The rows of a group lie close to one hidden flat surface of 13 dimensions, which may be shifted away from zero. Surfaces can cross.
In the rows, 128 means zero.
Some rows, each with its group after it:
[140 120 121 158 104 121 123 103 140 145 120 119 137 139 132 121 139 163] => j_301
[131 101 131 122 165 161 128 103 148  88 122  84 144 122  87 133  68 148] => j_9
[155 111 166 150 141 133 129 117  98 136 130 133 166 106 137 163 157 163] => j_444
[131  97 109 116  95 133 151 112 146 111 143 117  93 172 120 131 118 150] => j_258
[120 142 148 162 159 109 110 113 136 113 109 120 127 115 109 100  95 107] => j_258
[140 150 116 143 127 109 140  92 127  88  89 147 127 137 165 147 108 108] => j_301
[135 127 129 151 126 147 131 149 137 166 109  73 150 130 118 114 156 152] => j_141
[100 201 131 173 161 139 135 102 116 146 158 123 135 167 141 151 149 108] => j_141
[121 100 141  98 111 111 109 136 118 126 143 152 141 110 102 124 112 150] => j_444
[119 122 105 149  67 115 132 116 117 140 106 129 124 149 128  95 137 157] => j_141
[138  95 137  91 164 114 136  78  86 146 107 154 102 131 143 137 146 123] => j_444
[157 105 164 141 140 136 115 154 127 148 164 128 141  86 149 127 184 135] => j_301
[163 142 143 167 172 147  95 133 151 179 101 100 178 145 117 141 152  92] => j_258
[121 105 113 102 106 124 106 160 138 161 146 130 111 164  85 103 105 102] => j_9
[135 115  93 132 124 152 133 121 147 127 126 119 128 152 125  78 190 123] => j_301
[ 87 149 164  95 121 120  87 107 121 120 152 161 117 111 128 123 133  95] => j_9
[126  78 189 108 113 101 111  61  92 109  83 113 133  75 121 106 155 187] => j_9
[147 113 106  90 106 133 140 124  99 123 134 164 121 135 169 151 165 126] => j_141
[124 168 121 135 149  81 145 144  89 196 129 130 157 132 128 170 127 169] => j_141
[155 142 104 206 104 137 169 196 115  97 171 143 117 171 129 116 132  99] => j_444
[113 156 109  90 102 144 117  88 184 153 105  97 142 165 133 185  83 149] => j_301
[169  85 119 162 198 107 117 147 163 152 189  65 131 149 137 139 137 147] => j_258
[158  84 154 188 182  68  78 166 153 172 172  92 107 163  96  37 173  60] => j_258
[145 104 164 121 110  67 133 126  94 172  98 128 108 113 139 117 184 148] => j_258
[109 149  63  76 130 143 138  86 172 156 109  99 132 194 110 126 145 142] => j_301
[ 94 105  93 144 117 146 117  86  73 159 171 143 114 195 117 136 128 165] => j_9
[143 113 143 158 126 147 134 104 159 106 105  86 132 154 104  79 173 118] => j_301
[119 108  84 122 128 159 120 115 157 120 129 111 119 123 126  97 132 153] => j_258
[110 142  99 120 144 143 165 124 116  95 160 135 112 146 125 114 134 125] => j_141
[182  94 134  80 164 108 117 125 136 156  98 136 160 156 100 167 120 105] => j_258
[120 157 169 101 121 169 120 169 145 114 145 133 144  61 132 149 146 116] => j_9
[127 145 135 146 144 123 129 118 126 138 155 133 129 149 128 161 127 138] => j_258
[139 101 139 103 114 180 144 130 121 151 119 122 110 152 132 157 140 118] => j_444
[157 121 122 141 133 132 120 149 134 139 172 163 141 170 129 132 163  88] => j_301
[124 143 112 137 100 144 130 105 109 125 126 139  84 151 166 112 176  93] => j_141
[139 108 142 121 121 134  75 102 174 147 138 105 137  83 170 148 102 152] => j_301
[133 189 100 138 207 102 178 147 110 105 127 142 121 139 141 149 103  79] => j_301
[ 91 144 170  90 148 107 162 139 142  74 121 108 173  99 135 102 140 128] => j_141
[135 146 152 159 170 121 140 138 117 156 119  90 115 104 162 119 199 125] => j_258
[113 146 137 156 140 111 114  98 140 109 156 122 150 149 109 109 149 139] => j_444
[120  86 186  90  87 138 130 195  79 167 102 151 112  53 109 147  85 153] => j_444
[156  89 122 134  94 169 136 112 132 106 105 136 140 136 110 130 134 156] => j_258
[123 198 125 178 135 135 128 162 141 142 109 114 140 124 137 174  49 101] => j_9
[120 131 136 167 117  65 106 101  93 158 155 170 157 155  95 131 117 170] => j_444
[150  64 141  69 103 148 113 110 130  91 150 157 127 112 115 106 178 134] => j_9
[112 136 137  90  27 102 135 112  93 170 109 163 112 159 137 179 127 163] => j_141
[ 78 148 167  62  92  50 137 161 104 224 129 136  87 159  44 108 136 140] => j_258
[118 151  96 140  84 145 167 204 116 163 136 128  72 134 154 122 148 115] => j_258
[128  86 110 110  87 102 121 132  82 131 154 184 101 125 120  83 155 139] => j_141
[107 154 118 103 135  88 110 117 119 121 103 168 140 111 132 107 134 106] => j_301
[157 149  43  97 102 136 191 206 140  82 153 113 138 114 187 146 186 150] => j_444
[131 169 135 131 129 106 177 112 116 115 114 133 106 145 156 173 111 124] => j_301
[142 152 102 119 133 121 140 171 142  92 159 121 178 102 152 163 139 151] => j_444
[107 119 106 134 126  59 143 106 111 117 122 127  51 123 154  63 146 130] => j_258
[115 129 220  81 145 127 105 125 140 123 180 123 182 122  75 184 140 147] => j_444
[151 112 170 140 175 136 122 124 123 101 168 134 178  93  83 141 127 159] => j_9
[120 123 127 113 139 148 109 109 131 145 145 130 146 135 124 135 153 139] => j_444
[119 125 101 127  79 123 131 131 126 154  81 119 113 127 140 120 105 148] => j_444
[129 187  97 101 109 122 155 124 137 139 133 155 117 151 147 172 136 120] => j_9
[ 91 147  86  59 212  91 112 102 103 174 149 132 159  77 108 133 119 188] => j_141
[ 86 160 120 189 140 140 104  89 139  84 160 145 143 119  81  96  69 156] => j_9
[157 163  87 157 190 132 150 108 168  95 153 123 146 135 103  95 151 115] => j_9
[145 213 163 125 173  68 159 117 149 109 137 152 153 111  99 167 113 115] => j_9
[114 164 116  98 169 115 137  72 124 128  64 120 193 105 125 157 149 182] => j_301
[205  27 177 164 150 147 117 131 131  76 137 106 161 138  79 125 107 123] => j_9
[118 147 134 116 126 110 165 104 118 153 127 116  92 183 110 134 163 135] => j_258
[106 152 130 160 134 118 187 157 100 127 166 121 126 158 101  96 162 145] => j_141
[110 156 101 134 130 164 169 156 132 167 141 110 114 163  89 132 139 146] => j_258
[ 98 160 117 165 156 120 145 114  89 131 157 137 163 106 108 133 114 199] => j_141
[125  95 112  54 132 145 105 116 116 144 132 128 134  82 118 142 130 172] => j_141
[134 160 112  88 148 107 173 137 120 132 114 124 100 103 181 174 117 126] => j_301
[157 109 132 197  24  96 134 121 125  73 119 154 148 163 129 134  97 162] => j_444
[149 131 123 112 135 148 118 139 136 137 133 128 143 112 142 140 161 120] => j_9
[124 123 131 126 103 160 100 180 166 151 154 112 134 163  99 119 122  85] => j_444
[126 113 110  89 109  76 145  79 118 151 149 150 103 149 126 135 133 181] => j_301
[142 131 156 126 153 103 177  95  88  81 140 144 132 146 114 173  98 146] => j_141
[120 154 121 120  83 135 161 133 156 108 105 113 101 103 108  77 158 143] => j_9
[124 125 142 124 113  78 170  84 106 108  74 106 117 130 141  97 150 152] => j_141
[ 95 169  89 133 148 142 116 138 134 138 126 133 143  74 154 110 129 148] => j_301
[154  83  99 109 130 149 112 127 133 123 120 132 144 119 143 127 130 134] => j_444

New rows, each followed by its group:
[ 93 175 121 166 116 128 159  86 149 135  98  74 101 162 119 149  87 174] => j_258
[188 123 111 196 149 128 147 130 140 158 120  91 154 185 136 192  99 149] => j_258
[114 110 153 122 130  91 103  95 117 125 122 157 138 118  74 101 110 148] => j_258
[122 137 148 121 178 142  94 129 135 111 146 124 144 131 120 170  57  78] => j_9
[181  63  66 114 149 100  93 108 145 150 161 158 160 159  87  74 172 143] => j_9
[137 132 108 124 141 147 118 132 166 150 126  96 141 125 140 137 127 131] => j_301
[192 125 108 174 135  94 169 142  99 112 139 179 138 207 131 158 135  90] => j_301
[127 157 162 106 133 154 165 127  90 170 106  83  98 106 141 175 178 155] => j_141
[123 125 123 122 149 176 106 139 135 118 179 131 125 142 111 122 129  93] => j_141
[125  88 112 101 113 126 121 117 118 130 124 123 108 148 106 108 115 131] => j_9
[ 92 192 127 157 138 155  89 113 129 177 121  99 120 116 148 132 139 109] => j_141
[118 161 111  69 154 114 161 184 107 183 156 130 133 139 140 157 169 117] => j_141
[134 133 120 104 150 131 150 104 122  97 130 121 135 117 152 145 160 147] => j_444
[ 99 158 139 147 142 123  92  71 134 149 102  93 123 165 134 131 114 102] => j_9
[147  91 109  56  67 157  76  84 194 172  72  83 155 139 136 128 176 151] => j_9
[174  94 171 127  91  70 119 129 112 149  99 138 142 125 102 134 131 145] => j_9
[147 103 146 182 174 190 132 121  84 112 126 143 117  83 171 118 162 109] => j_444
[116 158 174 165 121 123 151 189 115 156 143 119 127 123  92 113 151 123] => j_301
[139 120 143 154 101 168 102 124 146 140 194 146 123 134 165 131 190 121] => j_301
[146 131 167 162 119 134 140  96 141 121 155 117 108 173 140 132 175 107] => j_301
[ 94 145 140  62  99 177 128  98 130 126 168 147 128 137 124 177 154 154] => j_9
[146 135 140 135 159 126 157 152  90 118 146 139 123  92 138 136 157 129] => j_9
[137 118 124 188  99 161 144 165  76  85 139 164 103 104 171 132 105 110] => j_9
[143 100 109 105 116 120  83 131 139 126  79 139 129  59 190 115 125 115] => j_258
[ 94 131  98  64  47 240 134 129 193  94 142 112 115 121 151 159 116 148] => j_301
[109 137 213  66 148  96 110 116 105 142 153 140 127 115 102 158 152 107] => j_9
[ 96 170 174 183 125 170 112 176 119  94 149 157 148  78 130  82 182  82] => j_301
[106 173  85  87 133 122 120 152 117 171  83 158 133  98 136 147  91 115] => j_258
[170 145 136  72 113 111 181 200 146 125 130 143 128  86 100 149 138 128] => j_9
[115 169 163 129 128  86 126 195 128 188 123 113 123  98 120 143  94 114] => j_301
[148 117 191 105 155 160 166 151 156  97 153  92 138 163  68 151 143  98] => j_301
[137 136 119 172 132 111 133 116 111 145 132 123 107 117 193 138 175 149] => j_258
[151 136 110 104 145 196 102 153 131 110 196 186 181 101 165 212 130 122] => j_9
[124 127 108 107 169 103 186 136 111 107 183 118  74 131 158 167 120 163] => j_258
[ 70 165  92  80 120 123 165 116 146  85 128 136 155 129 159 102 140 143] => j_141
[131  87 106 119  87 110  93 118 103 132 158 191 137 153 106 138  79 145] => j_9
[ 77 211 106  99 174  76 142 111 105 169 164 174 137 170 104 155 133 126] => j_301
[107 169 150 113 128 111 126 132 114 141 107 152 149 123 126 133 169 111] => j_301
[149 103 130  95 135 133 119 157 137 127 163 153 136 121 129 133 145 108] => j_301
[144 126 122 151 126 144 128  99 148 119 134 108 143 184 127 136 149 121] => j_444
[123 117 122  94 101 171 120 134 133 125 113 141 168  98 134 116 205 156] => j_301
[116 143 148 100 125 114 118  89 146 152 138 113 118 164 140 173 139 136] => j_258
[132 111 128 121 120 138 103 119 146 135 138 125 143 129 101 111 138 137] => j_9
[ 97 110  60 128  72 164 123 117 112 147 124 124  89 107 110  66 136 192] => j_141
[138 116  82 128 190 174 156 112 147  74 127 111 120 120 124 110 112 123] => j_258
[ 79 190  57 145 178 153 118  90 156 125 140 115 140 104 148 117  99 161] => j_301
[160  93 142 160 108 152 134 151 134  97 119 126 162  93 117 180  44 182] => j_258
[152 108 174 179  60 170  64 109 199 141 118  85 143 138 159 129 130 107] => j_301
[133 174 166 127  92 127 132 154 135 134 139 150 137 113 123 161 137 112] => j_9
[121 128 130  90 117  93 144 129 134 113 133 118 121 141 113 115 146 131] => j_444
[ 82 150 169  97 107  87 133 101 140 125  94 101 152 125 100 120  96 156] => j_141
[110 144  92 128 134 141 113 100 144 143 110 133 140 144 103 119 107 142] => j_258
[138 126 112 136 167 153 113 236 134 178 167 134 135 134  99 138  69  67] => j_444
[105 157 131 211  98 100 112 114 114 155  79 121 115 115 125  68 133 144] => j_258
[ 98 125 164  46 117  96 112  98 118 135 114 176 101 140  82  97 154  89] => j_258
[159 142 152 128 116 100  95 110 135 163 112 140 149 136 155 148 176 100] => j_9
[120 100 164 155  90 156 122 147 138 108 151 110 101  97 146 100 163 142] => j_258
[133 108 157 124 145  77 110 130 106 153 115 130 127 117 107  99 138 122] => j_444
[164 119 141  92 156 120 125 135 137 129 139 131 132 144 126 153 145  87] => j_9
[123 109 135 178 130 103  77  99 164 150 131  82 135 116 144 107 125 167] => j_258
[ 90 178 158 132  94  95 144  98 136 156  97  98  85 154 138 148 114 137] => j_258
[118 133 134 155 133 141 159 126 113 144  99 104 124 108  86  96 145 175] => j_258
[ 76 181  64  98 165 132 138  88 117 148 139 152 106 131 141 118 155 144] => j_258
[161 116 136 132 104 125 177 165  97  96 108 165 161 131 106 164 117 150] => j_301
[ 96 128 118  78 101 110 162 158 132  73 151 135  93 127  94 101  92 128] => j_444
[159 103  82 116 104 133 127 141 142 126 114 129 141 148 144 148 109 135] => j_444
[176  99 153 143 101  76 139 130  95 153 107 137 132 149 110 143 130 143] => j_9
[150 171 177 140 104  78 133 108 141 135  88 130 139 121 124 151 131 120] => j_9
